The rows of a group lie close to one hidden flat surface of 13 dimensions, which passes through zero. Surfaces can cross.
In the rows, 128 means zero.
Some rows, each with its group after it:
[119 133 157 109 125 118 120 111 118 148  89 120 138 162 105 115 165  81
 162 156 157 102 138 140 106] | Gomo
[125 113 136 141 115 122 146 107 183 134  92 113 140 121 101 103  97 120
 135 107 116  84 151 138 162] | Fav
[121 114  88 142 116 154  98 146 120 122  95 102 136 162 137  98  65 135
  86 204 197 150 185 159 165] | Gomo
[128 123 194 167 120 177  89 153 160  96 142 131  87 101 156 147  62 140
 109 126 159 103 123 109 142] | vol
[112 149  83 155 142 153 112 168 128  96 144 124 147 129 164 133 118 136
 108 139 115 178 121  80 125] | mimas
[158 171 135 119 134 180 110 126 131 151 149 154 212  92 176 132 136 169
 103 109 130 169 102  84 111] | mimas
[201 155 105 103 114 117 121 189 145 109 130 104 130 117 141 132 169 130
 135 161 107 136 150 122 141] | mimas
[172 123 117 194 109 151  62 175 141  95  90 118 131 120  80 144 112 142
 145 203 145 143 175 118 168] | mimas
[ 86  92 145 111 157 168 156 116 122 164 137 123 109  95 139 100 128 149
 113 118 147  99  94  95  98] | Fav
[ 87 108 165 151 153 136 127  98 104 123 143 141 124 136 131 114 102  91
 132  55 170 141  83 101 122] | mimas
[153  89 205  82 118 114 168 137 142  83 130 120 200 114 158  87 183 101
 172 112 137  81 154 197 106] | vol
[147 142  74 105 138 126 147 114  89 177 124 101 118 169 126 105 163  91
 137 135 157 131 150 141  99] | Fav
[135 117 116 145 121 140 121 107 147 160 115 123  94 134  89 113 109 106
 133 124 156 104 155 123 156] | vol
[ 67 138 204 143 122 159 111 108 177 124 111 129  75  92 148 185 122 147
 144 119 105  84  71  88  99] | Gomo
[115 119 153 113 138 142 136 122  87 136  81 106 132 134 128 153 135 155
 135 196 114 116 116 149  80] | Gomo
[109 126 155  88 104 106 114 122 158  97 116 114 163 127 191 115 100 136
 121 148 152 172 103 153 143] | Fav
[179 145  91 113  94 111 162 126 173 149 123 105 103 122 128 123 140 136
 142 121  79  88 166 151 136] | Fav
[124 114 163 143 137 157 135 188 109  75  89 109 143 132 155 138 170 111
 124 158 167  83 161 140 123] | vol
[111 149 122 155 127 164 105 120 129 144 146 158 159 140  99 135  98 143
 119 184 110 114 173 132 113] | Fav
[152 142 139 143 124 144 115 119 122 151 143 131  64 120 108 159 102 142
 134 131 112 108 112 109 108] | vol
[116 169 161 140 147 149 146 128  90 119  84 119 134 123 162 189 166 142
 107  94 111 128  81  97 105] | Gomo
[150 111 143 147 147 123  89 135  92 153  95 105  28 154  61 132 104  86
 153 161 182 130 105  98 129] | vol
[ 86  94  84 159 157 110 118 174  84  73 150 142 140 147 107 118 155 114
 127 137 127 164 125 110 123] | Gomo
[ 98 144 136 136 114 151  90 110 118 129 139 142 139 156 125 148  93 132
 143 198 122 145 151 148  85] | Fav
[116 142 127  79 125 139 130 136 163 152 183 151 158 133 127 101 120 138
 137 185  72 114 137 118  84] | vol
[ 89 137  79 154 133 174 153 119 118 122 138  94 116 118 199 146 110 146
 133 106 106 154 118 117  70] | mimas
[139  94 165 152 137 119 141 123  79 101 108 104 129 140  88 135 100 121
 164 138 115 134 122 171 102] | Gomo
[ 87 125  64 151 115 128 139  48 125 182  87 128 122 132 114 145 101 163
 109 127 127 147 141 145 148] | Gomo
[134 117 135  68 118 115 142  99 154 167 142 118 105 132 149  91 105 118
 121 136 157 111 135 150 135] | mimas
[ 51 166 184 166 147 166 123 127 116 120 112 154 150 197 100 136  93  86
  92 141 137  56 170 125 120] | mimas
[152  90  94 127 161 163 135 176 105 121 252 171 147 103 135  78 117 137
 102  96 138 138 152 104 118] | Fav
[103 127 151 125 132 142 139 118 105 110 127 138 215 153 139  95 136 115
 140 145 139 121 155 166  98] | vol
[146 127 103  89 102  84 129 133 179 140 116  88  54 120 137 119 122 107
 147 140 126 139 120 118 154] | Gomo
[165 105 180 122 128 103 102 175 140  77 175 144 161 108  91 114 136 126
 175 153  89 143 106 123 113] | mimas
[124 112 112 122 141 130 142 117 117 145 151 130 124 129 167  89 150  88
 111  62 200 149 116 109 142] | Gomo
[115 154  94 144 130 124 150 102 115 144 108 117 111 131 114 166 147 152
 137 135  70 112 131 136  94] | vol
[156 115 147 127 123 147 137 119 111 121 154 118 128 129 153 103 113 108
 140 101 150 112 145 163 104] | vol
[ 66  71 103 170 170 149 134 143 119 123 108 133 120 110 104 102 111 142
  83 113 167 144  98  73 167] | Fav
[123 136 186 131 128 163 134 107 112 127 128 137 163 117 169 130 125 132
 127  92 161 107 123 141 108] | Gomo
[121 143 110  91 148 109 111 145 118 152 176 171 144 130  88 130 153 139
 129 168  86 164  95  85 115] | Fav
[ 76  84  97 180 128 129 125 108 103  96 134 134 144 134 131 123  94 138
 130 125 128 158 141 164 126] | Fav
[195 117 110  98 113 124 131 167 176 146 182 106  67 115 131  92  90 114
 132 118 139 121 151 117 158] | Gomo
[138 149 126  95 142 119 127 168  78 109 111 122 179 172 105 121 175 112
 143 205  97 125 147 146  94] | Gomo
[ 66 164  74 171 143 165 123 135 130 148 129 140 117 174 103 122  92 112
  97 160 121 108 174  92 127] | mimas
[106 142  77 119 119  75 144 136 122  96  86 108 103 118 152 199 178 171
 126 146  66 174  89 129 127] | Fav
[ 84 151 163 169 146 184 120  96 135 163 113 131  85 129  98 153  97 115
 127 109 126  98 105  55 111] | Fav
[130 138 177 179 139 180 122 100 134 159 130 148 112 121  74 140 113 113
 145  91 131  62 143 103 118] | vol
[ 82  97 116 109 129 168 141 124 170 151 147 155 131  81 114 117 136 185
 111 179 104  90 145 119 125] | vol
[135 176  92 124  97 142 136 108 160 144 104 110 130 138 168 151 110 157
 110 154 102 113 169 156 129] | vol
[ 79  86 100 170 141 133 158  98  52  79 116 124 190 124 173 139 143 154
 139  88 127 175 117 191  88] | mimas
[177 150 113 141 110 119 106 167 149 108 104 119 130 119 119 153 154 138
 122 143 123 138 149 119 175] | mimas
[145 139  96 151  99 110 112  92 138 130  87 118 158 116 128 148 126 154
 147 128 116 171 135 152 151] | mimas
[174 127 101  95 113 123 110 139 139 176 107 136 115 136  86 102 141 134
  84 191 187  91 194 150 195] | mimas
[161 114  89 129 137 107 135 137  90 112 191 134 122 121 151 123 117 145
 120  75 112 175 106 138 114] | vol
[117 170 162 131 138 124 115 128 151 126 116 118 105 149 135 144 119  89
 143 100 113 140  87  75 122] | Gomo
[168 155 146 109 145 161 141 161 141 164 191 143  94 133  95 104 143  86
 132 110 108  56 154  86 102] | mimas
[110 147 165 140 126 115 114 110  91 103  80 121 166 164 121 155 140 119
 161 153 105 132 114 159  88] | vol
[174 118 128 107 143 120 139 159 114 122 170 144 142  96 150 123 150 149
  97  87 139 147 109 116 151] | Gomo
[158  67 159  84 156 116 143 186  88 101 153 137 170 103 115  88 191 131
 130 150 151 106 115 149 111] | Fav
[138  95 150 119 113 145 132  89 157 160 162 132 107 110 114  98  87 133
 158 125 132  88 141 154 111] | Fav

New rows, each followed by its group:
[180 186 110 127 123 158 104 157 102 122 168 111 132 167 200 115  73 111
 103 122 152 147 150 136 104] | vol
[ 92 135 100  87 131  80 136 121 111 147  93 153 129 139 118 152 166 151
  78 149 133 142 104 126 172] | mimas
[107 118 134 120 135 123 162 128 115 118  89  95 125 132 146 134 174 104
 149 123 128 114 124 136 107] | vol
[130 155  60 137 121 124 136 174 155 105 107 124 194 164 137  86 118 116
  86 158 115 135 194 127 183] | Fav
[176 117 109 135 148  98 130 162 106 122 136 128 114 127  78 121 124 122
 115 100 124 166 110 101 178] | Gomo
[165 127 109 124 108 121 109 107 110 139 205 145  96 128 121 132 104 117
 164 120 121 155 149 165 100] | Fav
[ 89  89 112 145 138 112 171 116 127 137 159 158  62 106  79 147 132 152
 103  89  95  55 149 153 143] | mimas
[137 138  88 131 109 125 138 137 134 132 129 126 139 138 133 124 157 130
 125 147 115 101 179 161 129] | Gomo
[164 147  67 119 120  59 113  90  94 151 122 117  94 171  87 132 109 100
 148 115 105 196 104 145 133] | vol
[173 148  95 101 155 144 160 152 113 169 177 143 115 112  95 136 136 157
 111 132  62 124 120  86 104] | Gomo
[185 117 131 149 144 138 144 142  85 134 114 117 119 125  73 131 112 138
 129 134 123 120 158 143 139] | Gomo
[114 133 112 124 142 136 143 165 124 116 111 119 136 134 129 127 154 136
 119 155 103 109 133 106 118] | Fav
[112 125 158 117 138 117 118 122 127 127 166 167 184 150 108  90 175  79
 161 103 131 105 131 131 107] | Gomo
[140 132  82 212 112 151 139 117 110 103  86 107 127 124 119 177 135 152
 139 113 111 107 188 174 130] | mimas
[161 163 193 133 129 124 102 128 103 117 137 147 145 151  98 149 153  90
 164 129 123 113 129 136 100] | Fav
[163 138 170 121 138 159 113 149 140 150 165 158 136 105 123 114 177 113
 115  98 166  73 137  92 136] | Gomo
[111 101 119 121 121 120 140 126 169 115 145 129 133 102 156 102 110 128
 122 101 144 144 127 123 163] | vol
[ 89 119 108 120 148  96 133 100 118 163  82 137 133 144  79 129 160 110
 136 142 133 143 109 108 143] | vol
[114  76 116 122 149 103 148 168 118  99 123 110 151 139  98  74 151 101
 150 139 126 112 124 125 126] | Fav
[119 184 130 169 126 171 103 109 144 165  92 142 132 151  97 147 139 113
 106 137 151  80 174  97 148] | Gomo
[112  58  95 131 144  92 178 102 136 116 163 139 147  96 116  76 122 138
 140  43  96 147  90 134 143] | Fav
[156 122 137 149 145 161 118 188  96  92 176 131 120 124 150 131 125 125
 112 109 147 119 140 118 111] | vol
[ 89 130 126 143 136 127 136 131 107  98 129 136 157 163 145 119 113 113
 114 128 132 127 144 148 117] | mimas
[121 153 104 114 137 101 121 113 100 130 144 138 134 142 151 150 150 124
 126 107 124 191  93 114 124] | Fav
[131 154 164 123 127 138 134 173 162  99 109 129 145 112 139 151 170 126
 123 145 105  92 144 105 139] | vol
[115 150 172 138 109 169 146 100 145 122 165 137 177 131 188 113 114 119
 152  88 114  78 157 170  67] | Gomo
[131 108  54 122 130  75 170 117 136 112 171 142 168 131 109  88 151 112
 153  81  74 163 140 147 137] | vol
[118  95 127 125 159 114 119 193  79  96 126  95  57 151  98 126 143  83
 159 172 140 143  89  97  97] | vol
[167 135 194 160 133 156 120 134  92 129  45  88  91 137  67 167  99 122
 143 174 147  84 150 144 132] | Gomo
[128 102  80 115 139 113 166 122  81 138 139 138 138 118 123 125 179 149
 119 127 112 127 142 165 114] | mimas
[157 114 132 113 125  97 128 167  97  74  99  83 137 161 140 111 114  99
 151 177 142 154 149 173 131] | Gomo
[118 133 164 127 129 165 120  95 140 143  96 150 206 129 159  93 104 137
  86 120 197 118 136 134 164] | Fav
[134 139 126  91 111  92 114  86 178 161 140 125  89 127 138 120  76 126
 142 106 106 175  73 103 144] | vol
[133 109 111 126  97 141 179  47 123 152 127 100 144 101 192 127  77 179
 131  89 115 134 144 219  94] | Gomo
[ 96 125 138 172 124 153 134 100 149 128 118 134 140 122 112 142  98 148
 132 107  96 104 143 136 127] | Fav
[105  93 148 115 111 157 155 133 170 115 139 111 128 112 140  96 116 122
 152 169 132  65 178 163 104] | vol
[120 146 106 124 157 184 138 152 133 164 157 138 148 146 110  87 118 114
 112 145 121  91 161  78 105] | Fav
[158 126  84 145 143 118 133 172  73  98 137 133 134 118 142 154 171 164
  95 116 125 147 134 150 132] | vol
[175 112 157  80 113  96 156 134 124 108 164 113 167 154 157  65 138  77
 162 106 139 111 159 198 107] | mimas
[201 177 118  89 116 130 125 101 123 195  90 103  94 143 151 134 136 119
 101 124 173 122 139 130 141] | vol
[142 137 125 114 137 112 155 106 111 158 123 137 161 132 110 119 173 114
 139 104 121 115 129 128 117] | vol
[157 131 168 120 158 150 143 170  75 100 137 112 143 136 164 122 146  98
 120  95 169 137 107 107 109] | Gomo
[152 173 140 153 126 146 113 138 111 129  76 105 143 171 120 131 121  89
 113 138 169 114 171 134 150] | Gomo
[111 124 146  77 115 131 174  97 171 150  84  74  92  90 216 127 156 117
 125  90 170 119  96 122 124] | vol
[ 78  83 149 148 119 133 113  89 137 124 135 163 137  91 138 131 134 159
 131 110 157 116 119 155 127] | Gomo
[114 102 146 144 114 120 135 129 152 105  97 120 110  95 135 162 125 167
 129 130 112 114 111 146 145] | Fav
[117 157  94 148 113 136 164 101 124 123 149 114 120 130 171 162 118 141
 143  94  72 130 143 162  82] | Fav
[164 139 171 112 104 145 121 100 155 135 114 109 142 127 165 113  70 124
 127 123 154 131 138 164 135] | Gomo
[114 132 136 124 128 150 121 122 146 137 157 161 141  96 108 160  84 198
 113 163  62 131 111 116 118] | Gomo
[ 96 121 123 159 155 168 131 142  97 134 104 150 147 128  86 138 167 139
 108 158 145  86 160 121 122] | vol
[178 182  90 127 136 128 149 167 120 119 154 112 130 137 154 133 174 105
 128  86  94 136 135  88 112] | mimas
[144 133 161  76 126 151 127 113 107 167 177 127 104 132 145 125  99 157
 154 178  90 112  99 147  31] | vol
